The same things were measured in two ways. Each way mixes the same 9 hidden numbers, adds some noise and spreads widely along 6 directions of its own, which tell nothing about the thing.
(in the rows, 128 means zero)
Some things both ways: the first way, then the second way.
[111 101 137 124  93  98  87 144 183 140  84 165  80 144 144  73  82 167
 123 124  79 167 187  96 134 110 136]
[121 119 151 197 129  76 149 106 149  76 183 152 153  83  78 134 100 123
  78 137 116 121 151  25 145]

[132  94 126 156 126 115  85 128 157 115  45 133  99 129 170  82  91 150
 147 145 134 162 155  82 131  97 171]
[145 139 161  97  98 164  72 131 149 106  70 127 127 154 167 103 135 140
 106 135  99  92 105 180 125]

[ 78 120 115 133 159 114 133  87 139 121 117 184 140 138 117  81 133 143
 145  85 100 123 136 125 144 124 122]
[122 106 102 145 105 149 162 114 131 120 140 108 150 132 139 149 141 140
 114 138 152 153 100 130 118]

[ 94 124 123 117 103 138 124  80 136 126 140 109 138 159 134  64 169 176
  99  92  75 114 136 113 133  73 124]
[166 100 138 121 152  77  94  88 111 132 156 126 118 133  65 139 174 135
 140 174 116 126 146 124 191]

[179 116 119 125 115 126 158 102 134  80 104 132 103 150 133 169 113  94
 136 181 157 118 122 116 134 136 148]
[ 80 153  85  96 157 156 162 200  90 171 132 154 116 148 197  82 105 123
 222 102 168 142 160 188  45]

[126 147 118 133 149 167 125 107 144 123  77 128 143 116 147 106 136 143
 124 144 142 137  99  94 136 109 118]
[ 94  93 105  89  70 174 139 144 143 102  89 104 130 109 173 112 113 137
 173 105 180 170 153 200 102]

[118 135 185 193  89 117  55 115 134 105 162  60 121 163  91 128 181 114
  77 180 154 119  85 126 134 126 210]
[ 88  98 203 159  95 157 140 158 176  85 134 148 118 143 131 142 101 101
  60 116 128 138 104 159 157]

[115 127 103 121 172 131 165 105 100 154 125 133 120 141 110 144 142 111
 188 120 103 119 168 141 119 132 132]
[153 134 149 167 133 125 111 141 145 146 113 117 107 121 154 116 108 146
  96 137 165  99  98  58  87]

[143 101 139  85 111 129 135 114 171 137  81 140  63 152 134 101 111 156
 144 194  69 139 192  81 133 103 149]
[106 112 169 127 123  97 109 180 121 142 174 191 115  73 126 111  21  75
  76 114  86 140 175 118 142]

[118 103 136 111 126 131 139 130 152 130  90 192 125  95 142 115 111 136
 172 110  95 139 150 142 161 134 140]
[155 175 118 127 119 139 123 121 140 153 124 121 166 133 138 162 142 118
  54 108  92 129  54 115 119]

[ 97 154 137 149 144 177  96 131 122 160 111  97 151 104 126 110 162 146
 128 146 145 137  96 122 139 120 112]
[146 121 111 125 110 128 137 113 134 103 118 110 117  97 139 120 123 149
 166 136 154 112 140 115 143]

[144 155 139 120  86 123 126 103 113 129 123  94  92 177 140 124 114 104
 100 123 119 131 150  72  76 143  99]
[132 124 151 172 154 132  89 131 134 163 111 120 117 137  94 108 147 171
 119 144 152 108  99  58 136]

[122 102 120 101 118 119 159 111 114 122 130 137  86 157 133 124 118 119
 147 128 125 119 161 113 125 136 106]
[ 92 141 156 127 119 187 138 169 129 119  85 116  77 154 117 140  98 117
 130  91 134  91 114 124 151]

[144 136 155 133 100 136 125 135 135 125 106 126 145  89 147 130 102 110
 120 121 135 124 113 120 111 143 158]
[105 165 145 121 121 160 124 125 143 131  72 109 136 175 147 142 133  94
  63  90  89 133  89 151  86]

[130 136 167 160  65 117  56 137 161 108 103  93  97 163 155  93 105 132
  54 126 164 159 105  64 103 127 146]
[144 146  62 105 127 125 124 125  97 153 165 146 196 115 143 120 168 163
 155 144 139 145 122 134  83]

[101 143 130 110 132 184 142  36 156 140  83 170 165 145 142  73 133 164
 157 139  82 103 126  72 130  98  60]
[145 116 112 150 156 135 132 116 167 241 122 106 137 103 175 126 127 138
  77 116 134 167  65 115  89]

[144 113 151 115  93 130  78 166 148 154 126 148 121 148 141 139 145 141
 117  92  98 178 141 137 138 136 126]
[107 130 108 146 101 173 140 128 154 106 115 116 156 120 128 104 132 154
 153 114 149 124 116 134 153]

[111 140 142  94 101 147  98 143 152 170 154 108 105 190 119 118 140 158
  70  93 124 156 130  93  98 119  86]
[116 126 140 117 112 162  99 151 144 166 110 136 133  95 112 144 106 139
  80 101 117 144 104 110 127]

[ 89 150 104 140 126 166 168 118 118 149 144 112 148 112 118 143 124 124
 152 103 157 105 124 168 138 116  89]
[185 167 119 136 170  87 125 108 125 139 150 124 124 123 105 169 179 146
 110 122 136  94 113  43  95]

[ 74 157 126 151 134 132  88 164 139 158 151 117 115 131  94 114 153 144
  94 112 135 158 117 154 150 135 110]
[164 136 108  96 116 172  93 144 115 141 146 129 145 148 107 152 163 151
 100 119 129 110 107 129 139]

[ 61 155 103 166 164 115  88 136 141 138 114 159 140 100 107  66 131 160
 109 115 115 154 119 137 160 133  91]
[101 151 101 190 148 167 195 116 149 112  96  64 115 185 134 132 138 127
 119  92 187 112 110  48  58]

[114 127  92 149 144 111 118  92 131 108  87 132 121 161 151  83 126 143
 129  87 115 146 146  96 120  98 131]
[ 72 131 140 162 107 139 166 133 147  57  89 107 130 156 155  93  82  92
 128 111 141 133 164 127  82]

[184 118 163  99  60 132 150  98  99 126 121 112 135 115 160 138  99  95
 145 156  90  93 155  95  81 148 121]
[181 137 101 129 207 105  86 103 112 239 127 113 119 159 135  88 182 165
 146 157 117 105 105 117 116]

[116  96  99 110 113 106  97 151 136 123 128 107  67 185 144  88 122 170
  77 125 145 167 148  88 131 103  89]
[129 124  82 125 144 127 144 141  98 109 141 122  99 100 103 107 137 175
 252 131 211 108 191  84 121]

[174  90 129 110 124 112 119 122 139 105  59 155  96 140 174 113  99 126
 147 136 113 156 157  76 117 127 156]
[126 163 109 147 136 128 128 132 134 148  86 113 142 124 179  83 120 150
 161 127 163 124 101 105  74]

Other things, the second way, with their names:
<197>: [169 134 105  93 138 137 124 116 108 138 114 117 101 142 155 135 157 145
 166 140 128  96 122 156 132]
<532>: [118  81 139 100  61 197 113 174 159 104 139 124 128 125 131 160 145 147
  99 102 194 168 113 176 130]
<246>: [161 126 160 118 106 128  92 138 156 128 133 144 126  94 137 151 123 139
  68 122 119 119 106 111 122]
<458>: [100 110 171 157 102 105 133  94 174 101 103 133 153  87 119 143 108 119
  70 125  93 159 107 113 137]
<175>: [140 141 111 125 144 126 153 106 147 151 131 112 134 132 144 152 162 122
 116 111 132 149 101 136 105]
<371>: [165  73 126 108  96 145  98 103 154 147 163 123 156 103 120 162 178 169
  85 155 132 154  92 163 167]
<273>: [103  99 156 157 107 154 135 118 169 101 100 106 134 147 137 122 147 146
 113 130 156 139 112 134 116]
<338>: [143  93 149 104  92 148  83 127 147 129 117 130 136 109 132 131 151 170
 118 144 130 135 112 161 148]
<83>: [142 147 128 172 103 159 127 154 190 161 125 111 176 128 185 112 120 119
  34  94 173 165  46 114  79]
<202>: [139 109 111  99 107 139 132 119 116 137 150 144 148 105 137 141 131 133
 144 148  96 135 120 185 184]
<432>: [132  89 140  76  95 151  98 155 143 101 118 127  97 105 140 141 124 146
 136 114 169 141 178 160 101]
<86>: [137 105 131 123 135 116 131  91 127 133  91 103 100 131 143 121 139 142
 167 158 119 116 134 146 144]
<218>: [145 153  85 122 140 122  89 132 118 181 136 124 173 138 119  92 140 123
 109 121 130 157 117 131 116]
<485>: [123 139  87  84 126 148 126 132  89 162 132 148 173 144 160 126 167 157
 169 150 102 139 106 193 106]
<14>: [127  83 112 133 119  77 165 107 103  76 204 154 137  71  61 170 136 138
 177 157 147 151 178 109 195]
<531>: [118 163  58 110 131 108 169 134  81 120 176 153 182 116 145 121 125 113
 185 124 134 157 152 152 102]
<242>: [135 125 192 190 143 104  97  97 175 122  96 117 123 151 116  94 142 137
  97 155 115 105  82  99 160]
<666>: [140 173 134 217 162 114 130 126 138 140 119 112 133 141 107  85 107 131
 116 133 146  90  78  24 152]
<604>: [141 177  64  74 126 116 126 139  80 162 150 152 177 130 165 107 121  94
 151 124  84 149 125 207 128]
<31>: [ 95 115 122 135 109 136 148 138 144  99 104 133 122  92 159 109 110 159
 187 117 179 135 158 110  71]
<266>: [151  84 150 130 103 114 111  89 172 142  97 107 130  85 163 137 129 155
  97 155 124 142  98 142 135]
<630>: [112 105 140 165 136 131 130 158 154 144 162 135 127 111 118 137 115 146
  78 104 190 148 140  47  50]
<60>: [110 136  96 107  94 150 144 149  96  81  88 109 119 124 163  99  87 133
 193 130 162 116 167 135  99]
<36>: [109 142 147 117  85 150 149 126 154  79  78 112 109 105 150 153  94 105
 115  97 115 126 116 139 134]
<259>: [ 94 105 153 130 104 107 138 107 140  82 102 124 126  97 120 112 104 122
 167 141 124 148 155 152 164]
<411>: [133 147 133 158 136  88 143  98 116 114  95 112 111 100 111 133 107 122
 155 147 134 118 106  79 163]
<119>: [147 136 131 147 164 125 120 126 145 143 122 111 102 153 126 112 172 151
 153 125 178 116 120 102 110]
<281>: [152 151 103 133 144 113 134 132 128 128 148 129 133 129 148 113 133 129
 146 123 152 113 141 114 102]
<375>: [135 114  95 149 100 167 153 138 165 126 135 101 161 140 194 113 148 153
 103 119 205 154 111 133  34]
<240>: [159 119 148 127 112 134  90 130 151 139 116 116 117 119 125 124 110 125
  80 124 131 123 115 124 151]
<49>: [107 128 107 115 129 133 150 140 149 153 127 118 126 112 156 126 128 119
 154  96 165 177 130 162 100]
<663>: [ 92 134 112 157 129 110 154 133 112 112 146 145 169 120 130  97 114 123
 171 142 141 156 137 134 116]
<48>: [144 101 173 154 145  98  95 117 152 154 190 151 140 137  72 154 141 101
  24 140  84 148 113 114 180]
<73>: [ 96 122 112 135 109 153 188 136 113  61 142 109 110 141 101 156 151 135
 201 124 189 123 138 128 156]
<145>: [163 101 109 118  77 137 117 140 190 106 192 141 182  60 141 146 135 145
  61 102 163 166 127 128 115]
<460>: [160 179 119 143 154 145 108 159 116 168 123 142 137 134 157 118 159 182
 154 133 159  81  61  85  92]
<164>: [101 125 124 139 102 179 114 146 148 141 101 110 149 134 117 110 123 143
 120 102 151 153  94 134 148]
<526>: [ 94 120 184 128 113 154 110 149 138  76  75 110  85 179 110 129 145 127
 142 120 158 117 132 149 136]
<563>: [103 163 114 132 179 129 153 153  92 181 114 131  95 157 139 122 114 112
 162 111 131 116 131 106  78]
<597>: [104  96 152 118 126 131 130 139 128 120 163 142 124 149  95 149 166 129
 144 133 142 151 145 172 162]
<283>: [112 127  99 118 152 144 117 131 125 197 133 139 158 131 145 113 148 157
 121 116 129 150 125 127  66]
<249>: [163 106 138 116 132  98  89  95 132 147 119 112 123 133 118 133 184 161
 143 160 161 150 117 138 127]
<354>: [153  88 122 106 150 118 123  96 140 115 131 116  91 126 112 147 211 190
 203 143 182 113 161 125 122]
<12>: [102 119  67  82  95 147 187 159  96 123 155 137 132  82 172 162  90 117
 172 106 167 165 167 157  68]
<321>: [137 102 185 163 128 142  57 140 139 173 105 150 127 125 117  92 103 166
  74 168  97  96  85  92 165]
<108>: [186 124 129 111 107 168  75 127 154 123 113 108 127 142 146 151 187 192
  90 132 173  88  92 101  86]
<223>: [ 87 128 150 171 108 134 153 116 165  91  65  91 120 125 132 108 105 126
 150 115 168 139 115 107 124]
<287>: [149 105 105 123 105 149 124 117 145 134 157 120 158  89 102 175 172 176
 117 126 161 148  90 104 146]
<231>: [ 87 117 154 180 157  81 148 152 119 143 178 164 135 122 110 105  73  90
 114 136 120 152 155  94 127]
<455>: [110  89 164 136 130 152 148 129 153 113 114  95  78 176 135 177 179 146
 112 123 191 138 127 116  56]
<121>: [123 129  98 115 109 129 136 141 123 139 146 125 165 129 156 121 100  93
  83 113 125 174 136 153  84]
<46>: [119 166 140  97 123 160 115 156 110 119  64 112  93 188 161 106 113  99
 151 112 117 101 121 184 124]
<611>: [ 85 120 178 195 129 122 159 133 170  91 131 122 115 147 106 129 122 113
 110 115 158 142 126  90 131]
<676>: [104 136 103 106 104 130 155 162 115 137 112 132 135  90 192 115  78 114
 167 116 150 156 133 160  84]
<625>: [158 137 106 103 118 128 138 118 111 113 150 128 113  89  90 176 146 146
 162 121 132 108 126 108 185]
<406>: [127 123 118 184 129 123 159 130 157 100 152  99 112  99  88 144 110 129
 109  97 200 129 144  23 120]
<304>: [142 164  82  82 158 114 134 141  83 154 156 140 124 135 121 143 135 110
 170 113 113 128 156 150 121]
<43>: [135 150 150 139 130 161 114 151 130 149  99 120 107 146 142 139 118 135
  85 120 124  96  79  92 107]

Some of these things the first way, each followed by its name:
[138 169 139 152 125 148 110 160 114 124 157 106 153 107 106 178 162  94
  89 121 175 141  63 166 137 167 128] | <531>
[ 69 166  74 167 149 131 128  87 163 114 109 169 135 138  99  82 127 160
 119 135 112 133 127 141 177 106  63] | <48>
[141 137  97 148 168 114 123 155 138 101  85 145 136  69 127 118  91 129
 107 177 166 144  98 125 143 144 134] | <249>
[195 156 127 101  85 129 156 134  96 112 107 117 109 115 162 161 112  76
 119 123 112 139 141 111  93 171 101] | <218>
[122 112  99 118 125 130 155 120 109 137 151  71 111 167 130 135 122 133
 116 113 162 113 144 120  97  96 129] | <432>
[141  95 117  81 156 141 192 101 104 151 124 173 173  91 137 141 121 122
 203  96  77  94 161 152 117 128 137] | <86>
[150 147 132 104 146 189 189  72 118 118  67 134 138 104 153 143 128 101
 182 164 137  99 114  92 122 130 122] | <676>
[117 127  93 119 128 108 141 151 103 131 125 127  86 122 131 116  97 123
 122 142 138 141 157 124 128 150  68] | <406>
[ 86 165  90 169 148 179 123 126 149 151 103 134 140 130 115 138 138 143
 152 127 158 151 115 162 171 108  70] | <145>
[ 95 175 113 155 129 164 149  79 142 112 161 120 166 143  86 141 185 128
 110 115 128 102  84 175 163 107 122] | <597>
[100 148  94 166 130 148 122  95  86 125 162  67 139 189 120 138 181 122
 116  94 172 123 105 140 126 104  88] | <281>
[133  96 143 102  88 126 116 156 132 125 158 104 112 129 128 123 151 151
  90 132 122 131 123 141 146 114 145] | <304>
[137 113 108 135 145 126 136 111  97 100 115 104 116 135 140 123 160 121
 136 135 139 129 123 124 138 117 152] | <46>
[127 100 110 124 128 102 130 111 140  97 127 117 104 159 127 104 157 148
 111 106 102 134 144 132 146  89 190] | <526>
[105 115 152 107 118 140  98 112 192 129  98 154 113 126 122  64 150 190
  98 162  67 142 131  97 165  88 154] | <563>
[209 121 170 129  81  95 107 158 130  87  94 130  99 103 151 160  84  73
  99 177 145 146 118  97 102 185 182] | <663>
[170 147 138 170 125 115  87 151 107 119 115 111 142 105 123 161 123  88
 117 170 152 146 104 132 114 170 148] | <242>
[141 170 160 143 101 130  58 192 162 162 156 110 142 127  96 155 110 126
  38 139 160 166  84 122  98 166 118] | <283>
[143 102 125 131 175  81  75 214 125 134  85 133  81  79 132 106  96 132
 101 172 153 186 132 101 126 167 172] | <60>
[144 114 133 118 119 136 158 149  78 161 188  78 133 149 109 206 130  84
 148 105 171 105 135 164  85 151 139] | <246>
[125  33 153  70  82 112 137 143 162 119  83 175  72 105 177  71  79 171
 160 147  91 132 186 100 162 105 149] | <625>
[129 147  90 133 145 171 150  95 144 102  95 149 154 117 134 127 131 141
 125 156 160 123  85 125 161 114  72] | <49>
[184 132 138 127 138 127 157 134 103 116  98 167 131  78 125 192 134  64
 198 161  97 130 145 170 144 183 170] | <83>
[157 115 102 147 132 116 136 145 152  92  53 172 108  62 144 121  72 126
 155 215 134 143 139 134 175 141 130] | <119>
[144  68 104 120 111 102 152 147 148 111 103 160 124  91 149 123  45 141
 150 150 150 116 157 140 138 116 137] | <354>
[145 106 127 150 132  89 138 118 113 110  98 153 121 107 135 134  91  91
 177 135 117 122 163 133 118 152 177] | <375>
[159 131 131 117 135 141 121 130 131 119  80 145 133 102 153 123 122 124
 128 141 123 147 116 101 125 140 134] | <223>
[118 142 111 115 127 136 159  74  94 127 158 104 140 177 128 124 172 119
 126  61 103 107 136 126 101 113 119] | <121>
[142  85 136 115 136 122 152 147  78 142 165 119 150  90 119 167 139 103
 171 130 133 100 135 178 129 150 161] | <197>
